All groups share one centre, and each spreads out both ways along 11 directions, with some noise.
In the rows, 128 means zero.
Some rows, each with its group after it:
[101 195 167 124  90  80 118 106 139 152  99 127 101 113  92 108  91 159
 135 158] => K
[131 161 102 100 128 136 117  93 136 120 140 160 117 121 131 124 141 117
 143 109] => R
[120 120 120 111 123 138 119 129 131 121 136 149 125 124 125  91 147 138
 138  97] => R
[ 93 134 142 134 158 120 173 146 114  97 132 129 167 185 112 151 132  79
 124 123] => H
[168 116  92 143 142 176 136 164 155 104 181 133 127 115 151  94 171 114
  94  86] => R
[103 128 142  97 126 132 123  96  71 123 127 154 109 127 127 126 132 111
 168  94] => R
[134 147 114  93 116  95 116 142 118 176 102  97 106 116 155 186 116 116
 153 113] => V
[ 67 217  97 124 136 142  80 145 131 105 102 220 153 136 151 160 123 118
 186 149] => K
[153 110 121 159 174 207 148 155  76  64 169 161 125 154 142  75 200 127
 123  89] => U
[106 151 117 146 122 128 125 188 147 140  98 115 103  72 130 156 102 101
 149 110] => H
[ 73 176 178 162 110 136 139 167  88 118 126 142  98  95 103 119 106  97
 150 100] => U
[166  73 116 134 129 117  97 100  90 126  84  95  81  97  99 167 187 111
 214 156] => K
[166 179  98 115 144 144 134 130 159 150 120 124 123 123 128 113 122 178
 111 126] => K
[129  96  93 146 146 163 133 118 155 111 148 134 155 111 143 168 131  88
 121  96] => K
[114 110 129  69 128 111 115  89  87 133  83 136  91 111 141 127 102 149
 162 121] => R
[101  63 132 123 125 134 148  87 158 115 131 124 143 102 122 124  82 122
  91  99] => K
[152 177 144 159  90 131  86  72 129  65 166 174  63  91 101  75 181  91
 145 170] => U
[112  73 134 127 110 109 115 132 118 148 107 101 121 113 121 148 145 121
 164  98] => R
[129 159 111  98 124 129 118  92 123 153 123 140 115  94 114 158 103 106
 164 113] => V
[150 123 118 136 117 145 124 166 147 134 149 125 106  81 112  83 134 124
 123 106] => R
[129 121 118 141 108 144 105 120 171 151 140 141 145  94 127 112 104 161
 111 127] => V
[ 97 148 149 151 104 122 123 148 138 115 110 124  86  82 138 126 108 118
 123 107] => H
[166  97  90 108 164 116 145 107 141  82  86 103 103 123 126 164 134  95
 139 180] => H
[127  93 103  89 122 126 105 160 132 179 116 125 144 131 150 106 141 183
 145  84] => H
[100 111 110 115 120 102 105  89 163 107  81 136 122 118 126 152 137 127
 158 133] => R
[125 106 115 136 127 118 110 139 143 102 101 127 116 118 117 126 160 124
 159 148] => V
[ 72 111  63  96 111 149  71 103 188 136 158 223 213  93 133 164  77  75
 157 126] => K
[105 136  58  94 156 142  97 145 163  85  74 179 120  99 159 142 124 125
 169 138] => V
[168  94 116 107 110 146 108 140 108 185 160 122 122  75 128 116  97 131
 129 127] => U
[106 122 140 109  90 123  98  92  98 164 157 151 129  88 132 164  82  86
 151 117] => U
[152  82 132 160  91 145 107  97 150  81 184 140  91  59 108  94 148  58
 116 132] => H
[139  96 115 110 116 124 115 125 139 130 139 123 119 122 140 109 157 130
 129 103] => U
[162 163 141 167 120 109 127  88 124 175 125  89 141 142  86 191 144 129
 153 169] => V
[150 116 130 161  75 125  87  92 160 132 202 152 145  87  96 125 126  63
 119 176] => R
[115 116 116  87 130 126 121 100  88 136 113 132 105  97 139 183 108  77
 178  97] => U
[117  73 140  91 133 126 160 219  77 148 117  87  93  94 152 113  84 102
 116  76] => H
[149 185 115 130 173 168 144  90 120 129 132 165 171 173 117 120 115 190
 113 159] => R
[109  87 116  92 133 137 119 216 108 197 103 113 148 125 141  99 129 197
 155  62] => H
[169 156 132 133 114  98  85 147 102 138  96 105  84 159 149 119 210 176
 167 174] => K
[113 138 137 172 126 142 150 149 123  70 123  99  57  88 175 178 148  49
 117  72] => H
[ 81 178 175 172 103 129 140 135 126 159 148 136 156 133  92 129 107 135
 126 100] => V
[127 141  95 113 161 137 117  73 125 106  88 160 139 141  88 146 162 136
 200 144] => U
[130 149 133 112 130 117 148 116 130 128 150 128 142 176 110 104 170 130
 126  95] => U
[118 160 128 160 117 167 115 135 147 137 162 157 142 120 144 102 133 161
 105  94] => H
[179 129 110 125 105 157 109  96 124 195 211 129 159 131 132 134 169 129
 129  71] => H
[134 112 158  99 125 108 153 149  92 101 131 110  80 129 123  74 132 111
 111 124] => V
[112 198 119 141 150 145 160 122 137  95 126 129 106 140 134 154 166  96
 137  59] => R
[ 86 117 108  93 117 125 113 171 157  97 131 163 119 116 159  84 132 113
 122  84] => V
[ 42 149 100 103  98 127  80 152 167 137 126 204 165  80 147 152  58  86
 153 114] => K
[147 112 122 130 113 128 116  71 165  95 158 143 120 116 132 102 135 117
  94 144] => V
[144 142  88 123 121 138 105 117 152 140 132 146 120  89  68 117 185 106
 204 100] => R
[166 128 152 155  83  89  90 126 122 181 147  94 131 150  84 117 208 148
 167 158] => K
[176 147 118 104 103 125 123 168 114 181 159  98  85  70 122 119 124 100
 137 105] => U
[122  79 114 153 146 169 109 150 127 122 104 151 149 104  78  82 156 176
 176 135] => V
[146 132 133 140 140 136 130 101 107 101 128 129 112 148 130 127 165 134
 133 135] => K
[161 141 109 167 134 168 121 126 127 127 129 119  94  80 124 147 152 123
 151 107] => H
[122 119 124 110  86  88  82  64 169  80 116 150  78 107 140  94 163 121
 137 149] => U
[132  99 140  47 106  97 134  39  86 109 158 133  78 128 156 120 131  76
 125  79] => V
[141 127  89 157 150 164 114 179 145 153 102 120 140 109 114 136 174 170
 175  99] => H
[169 152 155 174 150 152 186 102 150 150 155  90 156 156  66  89 140 188
  81 114] => K
[133  95 122  95 117 120 129 119 119 100 149 131  96 118 129  94 159  87
 133  93] => V
[157 156 142 106 118 129 135 125  95 179 143 110 105 106 135 133  89 135
 116 124] => R
[166  60 150 143 131 138 123 113  94 130 159 116 155 195 102  61 225 184
 135 125] => K
[140 115 126 101 127 133 138 161 123 173 138 114 137 116 131 105  95 157
 107 109] => U
[144 149 109 162 138 152 119 153 127 108 115 131  98 101  86 120 197 112
 189 112] => U
[145 115  97 120 144 161 109 114 113 136 117 140 119 100 129 147 149 135
 174 104] => H
[123 125 140 143 118 106 112  98 135 156 143 131 190 202 100 130 189 161
 151 136] => V
[111 104 146 132 141 139 128 105  98 131 120 142 159 156 121 123 120 164
 136 141] => R
[152 214 142 131 116 138 152 165 129 141 164 121  87 107 146  96  99 128
  76 111] => K
[148 140 136 130 112 143 125 136 146  94 174 150 108 130 170  57 134 146
  58 131] => U

New rows, each followed by its group:
[122  72 140 137 153 145 133 105  89  99  99 125 125 133 152 149  99 140
 118 159] => R
[113  99 166 145 131 151 131 138  54  92 145 150 106 123 108  93 149 100
 155 122] => K
[123 111 134  99 152 133 152 130 114 129 104 117 125 163 143  91 142 192
 117  82] => R
[145 132 126 132 131 188 132  87 111 195 194 155 188 124  85 110 121 166
 135  67] => V
[113  78 140 151 125 138 123 129 136  75 104 128  95  97 162 100 111 147
  93 143] => V
[133 157 121  86 104 111 117 112 137 152 138 134 103 112 125 101 132 132
 134  91] => R
[ 70 111 151 167 105 166 121 128 142 116 167 174 162 108  82  73 145 128
 143  64] => V
[109 105 120 164  82 110  87 147 186 165 138 113 155 116 128 149 165 128
 141 104] => V
[190 151  96 130 180 187 146  63 111 121 165 161 170 157 106 137 126 143
 118 169] => H
[ 95 110 131 119  94 100  95 128 152 143 126 138 142 130 141 123 130 137
 132 122] => K
[137 126 126 130 118 130 125 132 147 127 138 136 126  93 105 106  97 116
 116 157] => H
[ 90 170 169 182 114 143 140 107 146 130 171 154 179 161 109 106 116 155
  88 117] => V
[132 150 146 133 145 146 140 113  87  95 126 147 104 138 119 100 144 136
 137 130] => K
[106 179 118 139 131 135 117 149 145 131 115 152 138 130 136 135 125 145
 136 128] => K
[125 105 125 131 127 142 124 150 117 135 133 129 128 104 111 119 135 120
 149 106] => H
[182 106  95 147 130 117 107 104 169 127  86  82  93 119 124 144 203 167
 155 136] => H
[117 161 163 142  91  98 116  92 129 114 170 139 128 163 136 121 157 105
 108 136] => K
[ 72 160  79 120 105  89 102 144 241  97  72 131 102  88 148 156 149 101
 151  83] => R
[116 143 149 122 107 111 144  96 123 119 170 129 126 130 129 149 108  60
 106 118] => H
[ 67 169 148 127 115 128 127 100 157  91 117 174 122 117 183 116  43 150
  61 136] => V
[123 163 114 137 136 158 126  96 131 126 153 169 151 102  89 144 107  92
 153 134] => K
[128 128 121 165 117 144 122 163 186 111 149 139 141 101 128  94 110 135
  82 150] => R
[164 114 107 131 126 151 119 129 157 152 142 121 129 100 163 120  98 168
  80 136] => V
[152  94 124 133 140 157 133 119 106 132 142 121 125 119 130 121 144 139
 130 106] => V
[140 118 113 106 135 131 126  93 141  97 115 138 102 115 139 114 130 132
 121 131] => R
[153 124 118 128 119 130 128 205 158 145 145 120 126 101  94  51 136 145
 114 137] => V
[102 149 115 124 120 128 101 125 144 165 103 149 147 105 111 143 104 156
 166 128] => V
[169 168  82 121 157 124 121 111 140 132  96 121 125 135 130 191 140 119
 159 175] => V
[144 112 127 160 124 148 122 129 136 143 132 120 131  96  90 117 136 142
 144 133] => V
[158 125  57 101 166 152 107 122 133 171 102 146 175 125  91 175 147 139
 207 144] => H
[ 83  94 118 118 134 137 121 197 132 101 124 151 148 158 155  86 171 140
 134  79] => V
[127  66 182 183 132 147 136 159  90 162 124 112 172 130  60  82 100 197
 124 179] => R
[ 73 135 114  84 102 113  94 191 149 121  63 154  61  26 147  90  60 133
 152 111] => R
[207 110  91 130 156 168 141 181 128 165 133  86 109  85 131 121 116 151
 110 132] => H
[165  91 130  98 127 149 118 118  78 138 137 137  88  79  87  71 133 134
 164 125] => R
[142 129  68 105 162 167 104  91 131 127  81 152 116  83 165 185  90 146
 156 138] => V
[ 93 136 136 151 148 154 154 218 135  86 159 153 159 176 134  62 173 126
 103  83] => V
[ 58 128 122 132 167 171 181 130 151 100  97 141 142 101 125 137  70 131
 113  41] => K
[157 130 129 131 109 129 110  87 127 168 149 127 135 110  82 116 142 144
 149 135] => H
[115 158 153 132 122 117 136 131 117 144 145 140 152 153  74  97 147 132
 149 123] => V
[101 157  97 162 147 148 135 127 186 118 115 136 169 142 145 180 130 129
 120 105] => K
[187 122  93  98  93  99 106  97 214 111 142 114  68  57 147  90 100 115
  67 167] => R
[112 126 141 107 110 113 102 134 122 124 113 149 111 120 143  87 104 161
 119 157] => K
[ 83  97 137 128  95  75  87 107 137 131  76 121 123 138 127 162 159 132
 185 138] => V
[176  86  66 133 131 169  91 124 183 151 200 168 212 144 100  92 188 142
 134 132] => H
[145 111 121 102 110 113 102 145 125 159 107 121 102  90 120 101 119 157
 151 145] => K
[147 111 110 136 129 183 114 150 106 145 140 114  89 106 205 125 180 172
 126  20] => H
[102 148 144 142 143 155 145 142 102  94 123 149 105 112 128 105 115 121
 127 105] => R
[ 70 116 136 118 109  88 106 150 125 111  82 133 115 134 121 138 159 108
 184 114] => V
[143  76 126  61  82  69 105 121 119 171 101  71  57  78 166 149 120 109
 142  88] => H
[ 94 119 127 112 116 124 106 113 128 111 123 158 123 115 139 123 122 114
 144 117] => R
[ 86 157 145  82  90 117 115 118 115 156 162 176 129 100  96  74  96 114
 146  87] => K
[ 95 123 126 120 124 127 126 149 158 114 140 152 160 154 153  95 121 147
  93 117] => H
[127 154 103 164 157 177 144 150 150  80 157 156 147 130 160 147 128  89
  98 117] => H
[138 109 141 183  75 150 116 142 178 158 184 109 111  31 106 107 107 104
  96  82] => V
[170  64 108 104 142 145 118 114 106 148 134 119 140 142 134 107 162 171
 138 117] => V
[132 126 127 126 111 116 114 126 147 141 128 128 124 109 114 115 127 134
 135 135] => V
[103 157 120 116 122 139 114  91 142 127 161 185 168 141 110 120 124 116
 138 116] => K
[170  75 103 116 150 170 122  87  95 103 143 139 105 113 141 116 168 125
 143 106] => H
[109 157  95  96 151 152 111 103 133  97 100 192 127 123 109  94 136 156
 169 123] => R
[ 93 118 138 154 120 122 127 150 141 101 109 124 118 121 118 119 152 117
 143 108] => H
[115  93  90 161 138 162  86 111 164 123  93 156 152  95 127 145 135 170
 164 143] => V
[148 132 127 184 135 204 129 155 110 150 190 142 158 122 115 101 180 150
 133  61] => H
[ 91  80 115 116 140 152 104 116 114 111  79 154 118  97 164 133 104 168
 149 111] => V
[135  85 139 144 130 154 134 193 109 164 145 111 145 117 127  92 125 163
 116 102] => R
[148 146 128 107 109 118 120 113 144 143 151 131 120 118 137 104 105 136
  96 143] => U
[127 150 153 153 118 123 117 107 126 148  89 125 107  98  66 103 123 180
 163 156] => H
[139 128 158 167  93 112 117 101 133 133 127  96  82  84  82 125 156 116
 151 122] => H
[127 145  85 129 139 141  93 133 158 178 115 161 197 144  82 136 160 178
 195 139] => V
[114 154 116 106 119 128 100  65 125 124 139 178 142 133 105 134 143 113
 173 131] => R
[ 95 154 121 124 144 180 136 103 109 129 145 174 146 111 135 138  97 128
 138  69] => V
[126  78  86 101 120 127  92 173 166 113 103 149 110  75 107  66 149 137
 164 130] => V
[120 105 113  87 129 135 109 146 122 165 107 138 136 133 161  91 122 208
 129  93] => H
[105 115 136 142  94 101  97  82 164 107 122 147 127 123  93 105 164 131
 153 142] => H
[127 203  91 145 153 180 139 116 167 107 194 187 191 177 160 137 145 115
  88 100] => K
[103 122 159 155 115 139 135 124 117 125 137 127 123 111 123 120 112 131
 118 102] => V
[166 109 124 166  96 127 104  83 161 120 168 131 119  67  47 117 154  66
 159 169] => H
[147 148 106 115 122 137 123 124 134 137 137 129  97  75 131 147 100  91
 132 123] => K
[148 139 104 121 138 110 140 112 186 137  95  95 125 146 145 140 128 177
  96 128] => R
[138  48 154 113  93 121 123  50 122  85 157 125  81  94 145  80 127 115
  87 115] => V
[146 100  90 106 135 144 117 113 131 104 141 146 115 105 112 117 171  90
 169 103] => V
[121  96 134 119 101 105  74 143  95 154 116 142 131 146 108 101 199 156
 203 137] => K
[104 121 162 153 116 152 138 169  85 145 171 134 144 133 115 106 147 112
 137  71] => R
[133 142 138 203 118 169 119  80 143  83 193 180 158  89  23 111 147  51
 159 173] => H
